There are 3 ways to turn a row about zero (a turn may also mirror it). The second row of each pair is the first, turned, with some noise.
In the rows, 128 means zero.
Known pairs, each followed by its turn:
[132  95 170 177  88 117]
[164 118  82  97  82 120]  mim

[ 95 158  94 106  91 161]
[105 158 183  88 126 133]  mim

[ 83 134 161 100 104 150]
[111 152 159 130 151  74]  tor

[ 84 173  98 164  95 121]
[119 176 152 111  85 176]  mim

[129  98 133 170 170 110]
[139 146 138 155 121 189]  tor

[144  91  81 114 139 158]
[ 70 123 109 112 107 155]  tor

[161 146 170 113 128 141]
[131  88 145 162 126 102]  tor

[138 167 111 138  84 126]
[105 118 114 120  85 161]  Fesa

[ 96 121 113 113  96 156]
[106  89 127 146 144 156]  Fesa

[ 93 125  77 151 135 136]
[ 65 134 144 132 149 132]  Fesa

[145 142  89 159 175 156]
[ 92 145 179 124 107  92]  Fesa

[112  83 179 145 128  83]
[155 132 195 132 159 161]  tor

[ 89 163  97 124  79 106]
[ 78 118  81 142 117 168]  Fesa

[119 171 155 121 109  97]
[179 120 139 122 139  92]  tor

[ 79 153 174 168 117 153]
[182 191 121 107 109 125]  mim

[ 94  82 100 144 179 121]
[100 155 150 125 189  97]  Fesa

[ 95  91 104 121 176 113]
[114 176 151 113  98 167]  tor

[167 131  85 166  86 106]
[ 97 100 130 132  59 142]  mim

[144 133 155 136 117 115]
[157 112 125 132 114 124]  mim

[ 89  98 127  89  96  89]
[133  98 130  75 156 170]  mim

[ 82  80 157  92 102 112]
[153 108  92 142 193 156]  Fesa

New pairs. What belongs after each?
[102 102 129 153 137 176]
[122 124 178 143 159 144]  Fesa

[129  87  86  95  78 105]
[104  83  87  83 158 139]  Fesa

[ 96 163  99 147 155 141]
[ 81 148 146 163 117 121]  Fesa

[139 174 176 166 153 170]
[145 128 109 214 132 103]  tor

[176  94  79 108  88 178]
[114  47 155  74 123 128]  Fesa

[149  94 122 145 167 117]
[123 123 139 141 109 181]  tor

[150 124 108 116  89 137]
[111  99 109 104 143 120]  tor

[106 123 118 179 148 142]
[131 168 104 155 140 157]  tor

[132  85 136  77 145 148]
[118 108 125 112 184  94]  mim

[ 90  88  85 172 112 146]
[ 80 163  87  88 105 140]  mim

[171 115 147 160 157 155]
[114 103 121 185 124 160]  tor

[ 93 121  96 131  84 112]
[103 130 135  80 109 169]  mim

[ 77 128 162 148 149 165]
[117 183 146 174 149 114]  tor

[177 151  80  79 161 171]
[ 82  97  86 126  54 109]  tor

[173  80 112 108 150  81]
[125  88 159  99  97 182]  tor

[ 81  88 102 119  81 100]
[120 162 141  62 169 140]  tor

[139 167  88  80 129 133]
[ 98  90 104 141  96  93]  Fesa

[139 153 153 118 128 146]
[153 120 134 150 100 129]  Fesa

[137 138 169 103 170 117]
[142 119 173 158  90 117]  tor

[127 131 175  77 151  77]
[177  87 133 140 179 154]  mim

[117 103 115 127 159 159]
[ 89 153 128 142 111 144]  tor

[147 178 177 110 158 130]
[159 108 150 172  95  89]  tor

[153 119 134 125 129 160]
[147 108 157 119 121 119]  Fesa

[118 121 121 158 109  78]
[131 114 104 124  98 178]  mim

[116  96 128  87 139 117]
[119 103 120 112 175 134]  mim

[121 104 109  86 112  96]
[116 120 156  70 121 133]  tor

[136 115  97  84  85 111]
[100  83 158  96 130 141]  mim

[138 169 158 146 160 143]
[162 159 137 170 125 111]  mim

[152 147 121 129  86 120]
[143  92 103 108 148 114]  tor

[145 104 130 152 178 136]
[136 155 168 114 142  94]  Fesa

[151  77  89 133  84 146]
[ 75  96 114  86  99 105]  mim

[106 165  86 168 155 114]
[103 174 128 162 111 171]  mim

[169 126 130 140 114 104]
[148  87 121 123 134 149]  tor

[121 141  99  96  96  88]
[114  97 163 111 126 172]  mim

[101 120  96  83  84 112]
[101  85  78 129 149 146]  Fesa

